The groups are shells around one centre, one inside the other: the same stretched ball of 5 dimensions in 9 sizes.
(in the rows, 128 means zero)
Known rows, each followed by its group:
[123 119 161 145 149 139 133 113]	z_717
[123 154 148 111 132  86 125  67]	z_560
[140 161 163 142 111  87 109  93]	z_65
[135 154  71  86 114 122 140  68]	z_783
[123 143 180  79 174  94 118 136]	z_955
[174 154 143  92 133 103 100 127]	z_955
[150 147  79 106 109 129 133  68]	z_122
[134 130 109 102 141 137 139  92]	z_560
[143 157 107 144  90 110 126  54]	z_827
[147 109 183 134 168 134 120 116]	z_122
[145 125 198 132 161 106 111 106]	z_122
[169 123 145 103 154 126 115 102]	z_717
[140  94 115 157 144 199 148 129]	z_779
[191 105 144 114 160 159 110 136]	z_269
[162 123 191 146 148 107 106  84]	z_955
[131 116  82 169 106 188 153  98]	z_779
[109 157 156  98 143  87 127  99]	z_560
[113 148 163 101 152 100 126 123]	z_269
[154 123 214 135 165 102 103 113]	z_827
[173 105 147  82 183 152 118 145]	z_955
[208  93  98 165 122 219 119 157]	z_65
[169 106 104 143 133 198 130 159]	z_717
[143 156 100  66 134  99 127  75]	z_783
[131 150 101 129 105 112 137  41]	z_955
[110 160 150  86 145  86 126 107]	z_269
[160 153  92  79 122 109 123  73]	z_65
[145 141 144 167 108 133 118 116]	z_717
[107 135 175 129 152 103 132  91]	z_122
[165 127 129 163 113 163 118 142]	z_560
[160 164 141 103 118  81 104  82]	z_827
[ 79 161 159 115 136  74 140  64]	z_827
[123 130 151  84 170 112 133 100]	z_783
[ 98 164 131 125 114  95 137  81]	z_717
[115 155  79 120 102 140 145 109]	z_122
[144 134 193 127 153  90 110  83]	z_65
[130 140 160 122 144 126 120 152]	z_783
[113 161 116 132 104 118 134 108]	z_269
[143  91 179 164 167 179 129 161]	z_779
[182 107 153 134 154 171 110 171]	z_269
[134 136 155 100 157 126 121 153]	z_783
[137 149 134 157 103 121 123  95]	z_560
[171 127  74  88 131 151 133  82]	z_779
[106 134 115 162 113 164 147 138]	z_779
[180 111 175 122 163 127 106 102]	z_827
[146 130 159 130 141 109 121  67]	z_65

New rows, each followed by its group:
[121 158 127 142 106 127 127 139]	z_779
[200  87 171 139 170 173 106 147]	z_827
[106 143 148 167 113 125 136 102]	z_783
[169 121 184 146 148 130 104 133]	z_717
[176 127  96 156 100 162 124  92]	z_122
[127 108 124 153 141 190 144 159]	z_955
[125 156 119 105 124 117 128 124]	z_717
[156 107 192 146 166 150 112 161]	z_783
[141 121 111 160 118 177 137 135]	z_560
[173 108 116 109 154 176 125 152]	z_717
[125 134  87 136 112 156 147  94]	z_717
[153  96 158 146 161 160 130 106]	z_955
[183 105 167 130 162 157 108 151]	z_717
[201 107 112  99 154 172 114 139]	z_65
[ 91 177 177 125 120  53 122  72]	z_779
[114 136 102 108 135 150 146 129]	z_122
[149 133 115 152 114 171 126 168]	z_955
[135 145  99 135 105 131 136  72]	z_560
[184  92 100 166 125 202 132 109]	z_779
[143 139 159  84 162 105 116 122]	z_717
[164 124 118 167 108 159 124 101]	z_560
[115 143  88 124 112 138 149  77]	z_269
[199  92 116 122 158 210 118 192]	z_779
[117 151 157 143 122 109 124 113]	z_717
[122 119 170 137 156 126 133  96]	z_783
[101 162 114  88 128  86 142  52]	z_783
[162 133  73 117 112 167 133 119]	z_560
[132 142 184 151 131  87 116  59]	z_779
[129 126 104 103 144 150 143 109]	z_717
[204  95  79 142 125 216 126 143]	z_827
[142 103 213 137 184 132 116 140]	z_779
[155 145  95 118 111 147 125 129]	z_560
[193  82 130 173 141 207 123 137]	z_827
[184 106 125 133 144 187 117 172]	z_269
[123 122 171 170 136 138 129 113]	z_122
[114 117 125 178 119 171 148 114]	z_955
[145 128 166 196 110 136 119  96]	z_955
[178 119 125 115 144 164 115 156]	z_560
[115 123 167 161 138 123 135  73]	z_779
[166 115  84 130 124 183 136 120]	z_560
[137 130 130 127 134 126 132  75]	z_717
[174 139 192 100 160  89  92 120]	z_779
[181 111 149 173 126 173 111 150]	z_717
[150 144 165 149 122 114 110 117]	z_717
[182 107 112 148 130 194 122 159]	z_560
